The same things were measured in two ways. Each way mixes the same 9 hidden numbers, adds some noise and spreads widely along 6 directions of its own, which tell nothing about the thing.
In the rows, zero is written as 128.
Some things both ways: the first way, then the second way.
[121 139 114 126 114 139 145 105 141 126  97 129 132 107 113 109]
[117  76 143  69 148 115 141 131 138 135  71 130 134 129  64 136 126 127
 134]

[124 106 167 141 164 171 131 113 186 109 107 203 149 171 102  92]
[122 116  80 171 129 137  84 194 122 146 129 148 133 122 141 120 118 152
 120]

[114  99 130 156  55  86 124 125 106 175 130 127  86  76 147 126]
[118 107 162 181 155 121 141 152 175  78  68 180 125 102 118 160  97 157
 124]

[143 146 116 122 109 165 138 105 151  89  71 152 128 100  75 139]
[ 99  80  93 175 223 145  87 180 114 119  85 197 127 110 150 146  86 104
 133]

[125  99 149 101 140 149 106 117 175 126 157 153  96 159  95 130]
[130 136 174 124 113  67 123 148 144 116 158 133 158  89 196  95 131  99
 118]

[156 141  97 139 108 131 128 119 142 120 111 165 119  92 120 137]
[122 148  68 195 178 157  63 178 142 121 135 165 117 120 154 165 109 124
 117]

[144 128 139 138 131  88 195 146 124 138  99 130 121 148 203 104]
[108 144 121 131 120 113 139  79  76 132 140 110 115 136 189 109 151  93
 137]

[124 108 133 126  61 141  96 159 110 147 160 144 101 140 146 134]
[139 137 121  53 117 139 120  95 132 192 113  73 141 188  54 126 158  97
 125]

[142 135 119 115 110 138 136  98 123  79  71 116 152 119 104 158]
[132 145 125  98 175  81 149 141 120 148 163 100 127 113 184  93  84  97
 122]

[ 93 150 148 121 178 178 100 114 108 124  94 129 159 190 112 133]
[118 156  96 129 115 128 103 128  98 172 163 108 128 156 155 109 135 114
 114]

[ 85  39 234 130 130 132 156 157  64 105  60 135 132 164 223 118]
[112 117 152 172 165 106 150 116 144 106 129 128 128  99 159 136 100 122
 121]

[111 176 125 149 147 151 113 130 102 135 112 133 178 130 113 133]
[121 146 101 140 112 128 130 113  76 148 130 129 113 138 167 117 163 103
 132]

[100  94 133 140  89  91 148 123  47 153  75 147 113 118 246 145]
[123 191 124 181 175 100  94 150 217 100 159 140 126 103 163 171 103 135
 100]

[134 127 124 143  93 141  94 140 135 139 156 146 125 148 135 110]
[120 127 125 122  65 173 135 156 133 140 149 101 155 166  79  96 124 178
 109]

[147 151 138 135  92 137 145 148 100 128  81 127 166 120 156 127]
[111 127 110 188 136 166  96 179 113 102 144 154 157 102 159 122 105 151
 102]

[117 110 169 144 130 167 103 165  82  88 103 152 166 164 128 162]
[162 114 136  96 127  88 162 131 116 159 172  86 127 165 148 101 139 105
 159]

[ 83 101 179 114 113 122  94 150  70 122 153 112 111 146 163 172]
[122 137 180  82 132  83 161 114 181 107 101 115 134 128 118 118 113 127
 128]

[133 132 121 113  96 116  94 140 100 125 145  50 101  82 148 202]
[105  81 127  88 159  79  80 175 126 134 141 147 172 110 135 136 153 127
 127]

[128 113 123 147 111 138 120 109 170 163 122 129 108 179  87 100]
[121  59 107 129 146 137  92 204  90 157 100 192 161 151  82 152 160 153
 128]

[124 111 144 124 151 125 126 144 120 105 144 135 115 120 145 127]
[137 171  94 131 179 123 100  74 157 142 113  94  87 145 137 168 131  66
 141]

[114 109 159 131  93 130 119 153  89 146 120 124 113 157 180 140]
[ 95 131 161  78 115 135 182  32  97 121  94  98 114 142 131 101 139  63
 139]

[136 183 100 136  96 148 113 123  93 135  77 147 149  99 125 118]
[109 183 126 144 131 153 142  53  93 137 145  78 118 148 176 100 102  78
 112]

[117 124 131 126 145 118 105 113 121 110 135 111 126 129 134 109]
[121 138 167 103  90  93 176 112 136 132 171  76 147 139 137  89 120 153
 113]

[ 94  98 155 129 115 110 119 132 115 151 155 124 102  94 141 110]
[136 111 172 150  96  68 139 158 147 135 130 142 158 104 134 129 161 163
 113]

[152 143 136 133 104 130 145 128 139 112  96 170 148 100  93 108]
[143 117  94 111 108 165 120 187 123 155  96 111 125 152  46 130  84 201
 101]

[136 119  83 160  63  68 203 108 138 179 104  92 109 158 204 110]
[150 148  75  97 147  79  84 162 125 212 168 101 136 176 137 126 176 110
 137]

[133 135 128 113 165 119 140 122 122 117 104 145 118 135 130 123]
[115 128 138 155 138 117 115 162 123 100 138 167 138 109 151 150 122 149
 109]

[154 209 123 131  79 139 108 189  74 133 146 127 159  45 154 152]
[120 180  77 198  62 195  75 145 104 144 165  87 141 156 154  91 109 168
  96]

Other things, the second way, with their names:
<792>: [120 123  99 105 122 124 102 147 120 185 136 112 142 153 106 114 141 119
 117]
<525>: [147  99 131  77 115  60 103 191 122 156 177 111 166 135 143 107 153 150
 134]
<852>: [109  67 126  55 153 144 101 168 129 112  82 153 149 144  61 141 118 138
 137]
<235>: [128 119 140  87  98 106 175 134 167 103 167  93 109 114 147  83 117 111
 156]
<489>: [142 178  99 128 119 136 101 130 124 160 146 104 128 146 116 148 141 132
  99]
<382>: [122 140 116 129 116 121 124 120  64 153 153 112 139 118 178 103 147  96
 116]
<283>: [131  88  92 207 152 171  97 170 106 125 103 178 124 114 131 154 137 119
 136]
<93>: [114 163  76 110  65 193 133 133 144 129 116  94  89 173  81 100 107 166
 126]
<797>: [105 127  97 137 125 167 107 187 125  93 130 166 122  83 116 146  97 159
  95]
<627>: [124 116 157 120 132  78 134 124 111 121 129 148 141 114 166 136 166 109
 134]
<134>: [ 96 102 156 157 125 120 150 131  79  96 124 175 148 101 175 120 143 123
 122]
<858>: [124 184 116 151 142 143  93 120 156 124 134 125 138 131 164 124 137  85
 121]
<527>: [142 146 110 163 155 110  69 177 136 128  93 167 119  78 135 178 104 139
  91]
<757>: [114 131 112  98 101 132 155 167 177 133 154  94 120 134  95  90  88 168
 116]
<817>: [124 114 170  71  95  96 150 109 136 127 148  86 156 157 135  85 142 115
 146]
<639>: [100 164  76 126  83 125 101 179  92 153 154 154 139 106 152 113 177 153
  93]
<754>: [136 171 115 142 155 154  83  92 193 119 130  68 109 154 123 139  72  94
 129]
<568>: [127  85 147 181  79 146 156 206 111  84  83 200 130  89 141  98 111 178
 126]
<71>: [135 189 115 158 166 133  95 122 163 104 132 128 119 118 149 172 117 117
 109]
<587>: [141 157 106 105  91 115 130 147 113 151 177  88 119 144 144 105 119 148
 116]
<676>: [170 108 148 125 124  66 138 142 137 124 145 113 112 136 182 111 133 102
 174]
<829>: [135 132 161 144 130 118 167  89 137  90 117 117 115 108 157 131 137  95
 145]
<104>: [103 118 162  69  92 122 173  78 101 148  99 102 140 151  94 102 148 118
 119]
<704>: [131 121  86  86 118 150  98 197 164 145 123 102 149 159  44 129 113 203
 113]
<541>: [119 108 105 149 160 132  92 160 111 125 131 161 149 100 136 161 164 113
 121]
<393>: [142 173 109 180 109 140 153 128 154 117 184 122  82 134 190 107 116  89
 146]
<20>: [108 118 134 133 137 143 169  80 102  97  52 165  70  86 119 160 123  87
 127]
<628>: [140 113 134 101 109 125 108 182 153 144 131  91 165 137  84 107  90 183
 104]
<63>: [142 122 141 120 121 119 152 132 127 130 112 109 121 110  97 142 107 153
 108]
<31>: [129 134 161 102 117  98 126 147 151 119 142 129 135 130 140 117 102 125
 118]
<367>: [148 134  88 155 143  91  76 160  91 191 207  98 142 140 154 156 144 139
 102]
<783>: [137 124 152 200 156 148 124 145 172  82  96 169 107  91 144 154  76 108
 124]
<195>: [127 107 158 165 142 113 151 151 158  79 117 163 122  94 154 134 112 126
 138]
<78>: [ 84 112  83 167 143 178  94 139 119 159 108 149 144 172 101 129 145 134
 124]
<483>: [133 134 152 148 135  96 141 134 145  93 179 112 133 128 217  88 109 101
 158]
<805>: [154 168 137 129 150 121 135  81 172 122 115  71  88 144 135 135  70  96
 134]
<359>: [132 125  89 170 119 145  93 190 180 134 122 131 121 140  98 137 107 175
 124]
<383>: [147 137 124  98  81 100 111 150 109 149 182  71 139 150 132 112 114 176
 112]
<420>: [118 102 103 124  97 167 106 135 114 132 112 121 113 174  75 146 124 160
 133]
<310>: [142 112 137 106  96 136 123 173 174 107 109 117 122 117  62 142  88 185
 111]
<377>: [141 148 167 176 154  76 131 116 133 134 122 127 141  82 191 124 113  91
 110]
<741>: [121  70 108 121  82 126 121 177  68 139 161 135 140 123 127 114 153 163
 129]
<750>: [129  88 100 108 119 137  95 179  97 137 106 150 128 131  72 167 136 179
 113]
<139>: [105 119 137 179 170 118 116 128 142 112 128 174 134 107 179 141 144  74
 136]
<633>: [121 102 183  97 100  76 122 146 174  99 142 117 158 112 147 102 122 128
 135]
<679>: [111  69 146 128 138 145 149 128 115  94  97 149 116 124  99 150 108 134
 139]
<512>: [100 107 159 160  77 182 137 138 140  53 112 164 127 101 140 104 103 124
 130]
<694>: [107 120 108 109 120 150 146 117  96 138 120 144 115 126 111 134 162  99
 125]
<506>: [139 150 103  95 114 119 121 132 112 169 159  97 125 152  99 148 152 142
 108]
<566>: [146 186 108 180 100 136 131 104  99 137 138 127  97 127 188 125 156  90
 127]
<605>: [115 116 118 118 108 158  93 160 117 127 131 147 163 139 116 119 159 123
 125]
<555>: [113 159 127 126 120 160 127 124 176 101 122 104 127 132  98 131  99 149
 109]
<458>: [145 142 168  85 140  72 134 112 127  85 138 137 141 104 170 153 177  93
 142]
<158>: [ 96  90 161 144  91 128  86 207 167  78 130 171 182  71 124 116 114 177
  97]
<227>: [129 101  98 156 136 126 119 180 125 142 142 157 127 156 121 143 149 155
 140]
<70>: [106 108 134 113  76 116 143 182 133  83 151 149 137 121 150  94 134 178
 137]
<499>: [111 118 145  95  82  77 148 154  54 148 146 157 156 104 149 119 187 156
  97]
<213>: [ 87 162 108 111 139 125 121 122 105 111 158 129 127 104 180 113 120 109
 106]
<714>: [127 164 117 163 143  94 126  91 139 138 123 115 101 118 184 129 147  81
 138]
<12>: [135  82 151  98 124 125 134 195 149 105  87 140 150 126  83 114  84 185
 124]
<261>: [125  99  89 145 144 109  77 199 131 158 124 163 146 118 124 142 157 142
 124]
<445>: [113 199 133 145 132 146 151 102 155  98 151 104 123 116 171 106  99 110
 108]
<631>: [116 147 107  40  91 121 171  87  95 183 113  74 105 172 106  76 143 103
 135]
<45>: [119 112  77 141 114 163 111 159  81 145  95 177 101 122 101 156 157 130
 120]
<196>: [102 143 130 165 127 139 116 145 149  81 130 179 126 101 176 127 138 105
 128]
<559>: [137 175 104 129  85 164 122 133 181 117 153  81  99 145 122 101  89 133
 127]
<62>: [139 205 146  92 134 128 144  75 220 124 117  41 116 158 123  87  69  95
 127]
<653>: [146 119  58 135 120 144  69 212 115 167 114 145 117 140  94 144 121 167
 115]
<106>: [104 144 127 161 131 167 119 139 189  88  91 172 110 122  86 172 115 142
 111]
<315>: [118 121 129 137  93  93 131 139  58 161 139 142 155  92 169 113 185 125
 105]
<242>: [156 174 123 178 161 162 102 104 172 110 119 106 104 138 128 167  89  97
 124]
<167>: [128 140 134 152 146  98 132 107 169 121 110 130  97  90 179 116 126  54
 147]
<664>: [144 167 129 105  37 109 156 123 125 157 171  60 104 162 129  84 105 172
 112]
<26>: [141 200 130 154  78 130 145  83 172 113 143  70  79 133 166 101  92 112
 128]
<217>: [121 119 169  87  93  64 141 112 102 136 165 135 159 115 175 112 212  82
 138]
<178>: [109 140  88  92  73 186 116 134 112 141 104 112 109 149  69 117 115 150
 107]
<37>: [130 135 173 110 117  88 131 133 152  85 136 143 148  98 173 119 154  99
 137]
<551>: [111 157 154 183  99 138 136 118 106 109 208 112 157 143 200  97 118 131
 109]

Some of these things the first way, each followed by its name:
[111 147  95 157 105 110 150 106 127 158 114 129 134  74 148 108] : <714>
[129 175 127  86 143 128 185 159  89 105 101  57 132 102 182 125] : <754>
[193 173  34 144 115  99 159  99 191 140 115 100 118  50  91 111] : <741>
[118 153 136 116 181 153 166 125 104 107  54  96 160 137 124 117] : <679>
[135 149 103  88 152 136 129 106 146 118 121 144  92 135  95 143] : <31>
[130  99 114 139  96 105 138 124 131 147 132  96 117 152 163 131] : <694>
[151 113 117 122 102 103  93 138 148 118 177 102  77  73  83 145] : <805>
[136 142 111 167 117 143 115 116 130 147  92 130 156 167 136 130] : <483>
[ 96 133 143 182 112 136 152 130  87 193  55  74 179 188 146 149] : <676>
[147 166  66 151  90 126 141 104 155 130 129 183 124  37 117 107] : <359>
[164 131  82 121 171 142  59  68 215 106 161 131 122 117  18 136] : <797>
[118 131 144 121 123 130 139 156  87 102 121 113 137  90 146 155] : <195>
[106 150 132 150 120 168  72 111  76 130  67 159 184  65  69 140] : <63>
[136 115 129 136 105  85 141 125 134 144 159 128 126 141 190 148] : <639>
[105  81 163 107 100 101 197 164  95 131 115  70  89 163 238 133] : <139>
[145 138 114 130 142 146  64  98 131 103 116 177 138 131 113 170] : <213>
[160  84 138 131 118 110 116 128 175  95 172 206 103 159 151  96] : <445>
[147 154  80 151  59 104 135 121  99 158 103 156 134  81 185 120] : <555>
[146 182 106 114 160 136 191 117 158 113  90 132 164 112  93 115] : <653>
[143 111 121 112 118 166  40 107 193 140 191 174  83  88  65 137] : <158>
[178 121 127 102 112 116 192 166 183 116 165 184  94 162 178  87] : <605>
[134 198  85 102 139 136 115 126 148 113 189  92 138 110  97 117] : <858>
[114 118 140 130 107 157 127 102 145 141  93 194 126  82  74  81] : <377>
[143  94 129 134 115 107 104 131 107 131 102  84  98  89 131 145] : <367>
[141 209  88 125  92 164  98 154  74 110 124 169 146  47 132 171] : <817>
[104 170 110 129 126 157  62 132  90 133 159 105 148 116 116 190] : <196>
[124 156 143 110 173 147 135 135 122 100 112 136 141 131 113 116] : <134>
[141 131 158 129  85 170 101 145 104 113  87 217 148  89 119 136] : <628>
[139 144 100 122 125  97 145 121 131 144 134 111 120 125 133 100] : <489>
[ 95 106 158 150 143 125 126 141  90 124 114  97 145 179 162 139] : <227>
[120 103 152 112 168  99 162 133 146 130 148 104 101 171 149 102] : <627>
[156 185  73 150 136 115 125 111 144 122 133 159 146 105 135 151] : <70>
[115 169 147 104 185 169 131 155  65  93  71 146 159 169 172 114] : <551>
[139  83 115 132 117  98 175 140 146 112 147 107 102 177 185 133] : <393>
[146 133 112 139 144 119 133 109 143 129 102 141 146 155 123 125] : <587>
[149 114 129 120 141 127 157 142 162 104 149 157 123 159 165 118] : <559>
[102 130 144 135 103 140  88 147 111 120 171 103 105 130 153 131] : <78>
[158 157  91 116 125 118 140 115 170 138 143 128 116 126 115 123] : <178>
[140  89 129 125  93 109 155 125 132  81 124 141 116 111 192 147] : <757>
